Each new row is followed by its nearest point in the smallest flat space through zero that holds the last named rows.

z_572:
[[ -6 -11 -40  12   0 -43  11 -20  -7 -15  22 -36  -5   6 -30 -10  32  -5]
 [-19   5   5  27  15 -30 -30 -16  -1 -58 -34 -16  20 -62  14 -33   8 -12]
 [-28  17 -20  28  -5 -14 -49 -12 -37 -21  24  31  22  23  12 -16 -21 -34]
 [-31  34   8 -11 -49 -31 -47  -7 -18 -23  -8 -22 -17  35  42  18   1   7]
 [ 15 -21  -2  -6   0   4 -13  13  15  16   6   7  27  54 -16 -24  -4  -7]]
New rows:
[-18 -14 -34 -23  27 -20 -26  -9  -2   7 -19  19  16   4 -33 -34  11 -10]
[  3 -16 -14  14  13 -12 -10  -3   3 -10   5   0  24   9 -18 -29   4 -15]
[ -5 -48 -27 -27  11  41  -3  14   1  12  20  50  13 -30 -42  37 -34 -27]
[ 12  -8  -7  10  27  36  23   6  -8  27  23  44   8 -10 -17   2 -21 -14]
[ 17  -1   0 -25  -2  18   8 -26 -15 -21  13 -11  -3  -1 -14 -10  26 -13]
[  1  -5  -9   2   3  -8   9  -4   0  -1   5  -9  -3  -2 -10  -1   9   1]
[ 33 -13   9 -10 -16   1  17 -37  -7  10  12 -26 -54  -4   1 -16   5 -10]
[  3  -1  -7  -8  -5  -7  21  -4   2   6   5 -18 -18  -3  -8  14  14  11]

z_145 (5 x 18):
[[  5 -11 -26 -36   9  -4  50 -31  -9 -33 -10 -12  14  32  14 -27  46 -13]
 [-14  11  -7 -27 -30 -17   1 -48  11 -34  12  -2 -23  -8   6 -16  40 -26]
 [ -3 -21 -24 -20 -27   4 -16 -10 -15   5  17 -14 -14  -7  18 -11   7 -20]
 [  6  26 -30 -48 -26  -1  -9 -25   2  26 -34 -53 -17 -27  22  -3 -23   9]
 [-52   0   1 -34   1  -3  29 -34  17  40 -25   4 -35  13  20 -22  40   3]]
New rows:
[ 28 -52   3  16  18   5  -1 -50  -3  -5 -10  18  37 -31 -13  47   5 -30]
[ 14  -7  -1  10   1   0  -2   6  -7 -22  14   5  12   4  -6   2   2  -7]
[  1  -8  -2  26 -10  32  45  20 -11 -17  37 -15  11   6 -24 -14  -2  -8]
[ 13 -19  -4  11   9   4   7  13 -13 -18  15   8  18  14  -3  -2   5  -7]
[ 40  44  -3   5   4  25  54  -1 -39  20  32   7 -18 -10  -7 -54 -14  22]
[ 10   0  -7  -5   9   3  12   3  -4   0 -11  -9  11   7   2  -1  -4   6]

z_858:
[[-44  24 -42   3  17  15 -18  12  -5   9 -24 -22  35 -33 -30  -7  15  -1]
 [ -3  -9  47  -7  -1 -10  -1   2  -9 -21 -15 -23 -15 -14  -7 -13 -21 -19]
 [ 11   7 -40 -25  42  25 -17  50  16  -2 -26 -23   4 -32 -17 -21   4  10]
 [-26  -3 -41 -19  11  12  29 -12  14  -8   7  -1   9  15  19 -31   7  45]
 [  4   8 -20  -9   5  46 -11  48  16  -6   7  -8 -17 -10 -44  10 -31  12]]
New rows:
[ -2  -2  22  40 -13  24  31  -3  11   2 -14  -3 -11  27  47 -54   7  -8]
[ -2 -12  13  -9  -1 -14  19 -20   0 -11   3   0  -6  13  25 -18   0  10]
[ 10 -24   0 -23   4 -39   3  -8  -3   5 -23 -22  10 -38  15   2  -4  -3]
[  6  -5  13  -8  16 -20  -4  -2  -6  -4 -22 -14   5 -15  15 -18  12 -12]
[ -9   8  -7  22   8   8 -11 -12   0  -2 -14   2 -13   1  11   7   4  23]
[-6  2 -9  1 -1  1  2 -4  1  3  2  2  5  2  1  0  4  5]

z_242, 5 rows:
[[-23   6 -12  -2  -6 -17   3 -19 -12 -32  19  -9  -4   8 -25  11  38  26]
 [-58   1  16 -45  62   7  -3 -39  20 -15  10 -53  18  16  -3  -2   0  -9]
 [-10  -5  11  -5  43  30   0   6  59   4 -49 -32 -38 -14  21 -12  20 -10]
 [-26 -37 -12 -49  15   6  73  -5 -12 -12 -43 -13  -3 -35  -5   7  51  19]
 [-23  24 -12  10  19  19  26 -34  -8  21  12  -1 -14 -16  23 -38  24  52]]
New rows:
[-24  -6  54  14  -7   6 -33 -11  -3  30  -2   0   0   0  -4  32 -16 -36]
[  4   0  12  -2   7  -1 -23   6  11   2   4  -6  10  13   1   5 -27 -27]
[ 15  -1  18  31  -5  -4   4 -18   1   1  -8 -27   1   3  13 -50   4  24]
[ -2  15  -3  15   6  10  -1  -9   5  12   4   2 -12  -4  13 -18   4  17]
[ -1  -1 -41   3  -9  11   2   4  11  -5  11 -38  -6 -31  18   6   0   5]
[-3  1 -2  2  4  4  5 -2  6  0 -6 -3 -9 -5  3 -4 11  8]

z_857:
[[ -8  -1  40  19 -20 -32  35  18  -4 -20  64  24  34 -14   7 -50  -5  26]
 [  4  11  -3  23  33 -54  16  61 -11 -14  -6  -7 -12 -17   0 -48 -10  18]
 [-15 -14   8 -12  23 -28  39  12   0 -32  17  11  -5 -26   4   7  -1   3]
 [  7 -18  27 -21  27 -35  -5  44  -3 -31  -7  -1   3  12 -25 -54 -15  24]
 [-36 -11  -2  -9  53 -16  24   1 -10 -37 -31  27   0 -19 -28 -41 -56  12]]
New rows:
[ -3  -8  -8 -21  16  -3  36  -9 -15 -29 -16 -15   8 -29  -6  26 -25  18]
[-19 -12  -5 -15  26  -7  24  -7   0 -22  -8  10  -9 -18  -4  15 -11  -5]
[-11 -11   0 -21  -5 -29 -14  -5 -13  -6  35   6  26  15 -20 -11  35 -17]
[  7 -12  22 -14 -12  -5   0   5   4 -10  22   1  10   8  -1  -3  11   6]
[ -3   0  19  22 -15  -5  32 -16 -29  24   6  -9  -5   6 -11   9 -22 -23]
[ -8   8  -5  14  -8   6   8 -12  -2   6   8   8   6  -8   6   1  -5  -2]
[-28  19  18  36  22 -33 -19  29   2 -36  34 -15  -6  24   7  10 -16 -11]
[  3   2   4   8   7 -23  12  24  -3  -7  10  -2  -2  -9   5 -14   3   7]

z_759, 5 rows:
[[  7 -43 -31  30  16  -5  -7  45  19  35 -17  36   4  17 -48 -35  -4  12]
 [ -9 -37 -32   2  27  -8 -29  46  -4  13 -30   2 -46  44   8  30  34  48]
 [ 20 -36  42 -27  30  12 -58  28  29  -1  26  19 -38 -13 -37 -20  -8  11]
 [ 36  17 -45  -1 -10 -34 -20  42 -24  -4   8   4 -53   9 -39 -44  14  10]
 [-32 -33  -6  -3 -10   6 -37  55 -15 -10  18  64 -54  22 -72 -41  31  -4]]
New rows:
[-36  32  13  14  -8   7  16 -32 -28 -14  12  -6 -33   1  37  34  15  -7]
[-31  24   8 -14 -19   6  11 -23 -27 -26   3 -12  -9   6  32  32  21  -7]
[-23  36  -6 -19  30 -22 -15 -29 -25 -33  12  36 -29  32  -7  26  17 -11]
[-24  12   3 -16 -15   2  -8   1 -26 -25   9   3 -31  10   5  12  25  -2]
[ 14  37   7 -19 -14   5 -33   1  -1   2  32  20  -6  -3 -23 -34  36   6]
[  9  12   7 -14 -11  -5 -16   8 -11 -16  23   9 -26  -9 -25 -26   3 -11]
[-15 -22  23 -12  14 -15  31   3  10  -8 -20 -19  17  21 -36 -30  21 -28]
[-10  -8   1   9  -4   6   6   2   4   5   1  17  12   0 -15 -11  -3  -9]

z_897:
[[ 13 -18 -41  46  -3  18  15  16  15 -35  12  12 -11 -16 -10 -25  -8  33]
 [ 17  30   5   6 -16 -10 -43   9 -14 -14 -21 -33  -5 -20 -14 -35 -28   3]
 [-30  45 -31 -10  40 -41  38 -38 -12  -7 -13 -55 -17   0   9  -2 -44  31]
 [-41  17 -38   8  37 -20 -13 -21 -42 -24  39  15 -11   4 -42 -42 -27  34]
 [ 17  14 -48  30  28 -52  52  46 -13   9 -20  -5  17  -6   7 -16 -19  -7]]
New rows:
[ 20   5  18  -3 -36  35   1 -10 -11 -28 -11  24 -22 -26   7 -40 -14 -26]
[ 16  -4  10  10 -24  20 -30   7   7 -14  -3  -2  -5 -12  -7 -14   0   3]
[-10   7 -15   2  16 -34   3  20  -4 -24  -7   3  20 -39  -7   8   7  59]
[ -2   6 -25  16  12 -11  13   4  -5 -11   2  -4  -4  -5  -5 -15 -14  15]
[  2   1   7 -33 -16 -19  -3  -5   1 -15   7 -25  -2  -7  10 -40 -14   8]
[  0  17   3  -4  -3  -5 -15  -8  -5  -6  -8 -20  -6  -6  -4 -10 -15   6]

z_381, 5 rows:
[[ -8   4 -25 -12  -5  73 -53 -15  -4  21  50 -32   9  -8 -10   6 -14  34]
 [-49  27   2 -12  -2  39 -43  55  21  50  -2  -4 -48 -27  -2  11 -51  27]
 [-17   1   7   2  18  23 -74 -25   8  77   0  -9  -8  16  37  34  -6  30]
 [-44  14 -13 -42  12  33 -24 -31 -26  66   2  -9  21  31   7  -3  30 -10]
 [-13  50  -3  -9  -4   8 -47  53 -18  77   2 -48  10  35 -38 -17   7  25]]
New rows:
[  7 -43   0 -13   1  18 -14   1 -25 -18   3 -21  39  15  -8 -15  11 -19]
[ 10  -3 -12  -6  -3  10   5 -20 -15 -10  17 -11  24  11 -10  -9  19  -4]
[-26 -23 -22  15  -6  45   3 -27  -1  -5  -1  37   4  18  16  -8  35   6]
[-14 -14  -9 -17   5  22   3 -38  -6  -2   9  10   9  -1  15   5  10 -10]
[-20  20   3  35   3 -21  12 -18 -27   6  -2 -20  11   7  37 -20  12 -15]
[  3   0   4  -1   5 -17   5 -11  -8  10 -11   2  11  17   5  -1  18  -9]
[ -5   2 -50 -10  -2  -7 -40 -21  -9  45 -19 -28 -46   6  46 -29  -8   6]
[-18   5   3  -6   9  11 -31  -8   1  43  -5  -2  -5   9  16  13  -1   9]
[ 34  -5  -6   3  -5   8  12 -14  19   9  38 -12  30  26  -4 -24 -27  -3]
[ 21  -3  -8   7  -4   8  -6 -10  -7 -12  19 -16  18   6 -11  -4   8   9]
[ -8  12  21 -10  -5 -14  37 -20  28 -35  -2 -17 -38   0   4  20   4  -8]
[ -1  -9   4   2   0 -10  22  -1   7 -23  -9  18 -10 -13   7   1  -6 -11]

z_505:
[[  5 -35 -16   2 -29 -41 -27  -9   4  14  19   1  22 -16  34 -29   0 -28]
 [-40   2 -12  -9 -58   6 -15   5  28 -37 -13 -22  14 -42  44  27 -26 -25]
 [ 27   0 -20 -18  13  23 -13   9  41 -27 -30 -15 -16 -10  28  -4  13 -38]
 [ 35 -26  16   9 -32   2 -16  19  -5 -63  -5  10  15 -53  43  10 -10 -53]
 [ 23  -9 -20   8 -12   4  -9  22 -40 -20  17 -40  31 -12  -8  -6 -44 -27]]
New rows:
[ 16   3 -34  35  11  -5 -15   1 -20   4  28  22  36  21  25 -26  19  36]
[ 12 -15  -1   7   5 -22  -4  -6 -17  22  18   7   9   9  -7 -21   4   2]
[-32  19 -32  35 -25 -36   5   1   3 -28 -31   0  14   1  35  -1  -7  -4]
[-25  -2  -6  -3 -30  -6  -8  -3  13  -6  -1  -7   9 -16  21   8 -10  -6]
[-28 -30 -21   6   7 -19 -28  16   2  27 -26 -12 -11 -36 -22  30  -1  -4]
[-15   1 -10  -4 -12  -4  -5  -3   8   5   1  -9   4  -2   6   0  -6   0]
[  1 -28  34  35 -11  25  -3  14  29 -11  30 -22 -13 -17  -8 -34  16 -33]
[ 19 -11   2   2  -2  -3  -7   4   1 -13  -1   5   2 -11  13  -5   3 -18]
[-12  -3  34 -27 -27 -16  29  17  33  23  -5 -19  26 -23  16  30   6  -8]
[-26   1   3  -3 -25  -4  -3  -5  15  -6  -4   4   2 -14  18  13  -2   1]
[ -9 -24  23  15  37 -13  -5   4  29 -27  25   2 -13  25  34  28  13  -6]
[  7  -4  11  -1   3   0   0  -3  14  -7  -9  19 -10  -6  12   2  18  -4]

z_629, 5 rows:
[[-21  -7 -25  31  25  36  15  14  -8 -24  26  16 -17 -12  16 -13  45  29]
 [ -7   5   0   3   2  19  14  -6  -5 -11  -2  -8   4   9  -1  18  27  11]
 [ -9   7 -11  -9  26 -18 -11 -46 -20  -4  -2 -20  45  -1  -2  52   4 -12]
 [ 15 -38   0 -20 -17  -5 -20  40   7   5 -22 -21  22 -19  -2   5 -28 -25]
 [  8 -25 -10   4  -8   1 -32 -17  -6   6 -12   5 -43  20 -38  16  -2 -14]]
New rows:
[ 12 -26 -39   0  13   8  10   0  -4  10   2 -47  19   8  -3  13  18   2]
[ -5 -19 -12  -2   8  13  -5   4  -9 -11  -6 -16  18  -6  -1  27  15  -3]
[  7 -40  19  14  -9  -5  -2 -29  -7  -3  41  28 -13 -33  20  37  -1  -6]
[ -5  -9 -17   8  17  -5 -15 -11  -8  -2   9   6  -3  -7  -2   4   0  -3]
[ 18  -6   1  -3  -1  -3  14   5   8   6   1 -39  11   0   3  -4   6  20]
[  1   2   7  -7  -7   6  10  11   3  -3  -6 -10  14  -1   6   4   3   2]
[  3   4  -4  35  -5  -4 -44  -4  13 -14 -15 -16  -4   5  52  -8   1   2]
[-2 -5 -7  4  7 -3 -5  4 -1 -1  6  4  1 -9  5 -6 -3 -1]
[ -2   5   4   2   5  18  -5  -9  49   1   8  29  11  -4  14   0  17 -30]
[-2  4  0  2  3  0  4  2  1 -1  5  3  1 -3  6 -6  1  4]
[ 25   9   6  -2 -23  -7  -8 -15   7  -1   1   2  21 -20 -14 -18 -22  16]
[  6   8   9  -8  -6 -15   0   0   6   9  -2   1   7  -2   4 -10 -19  -6]
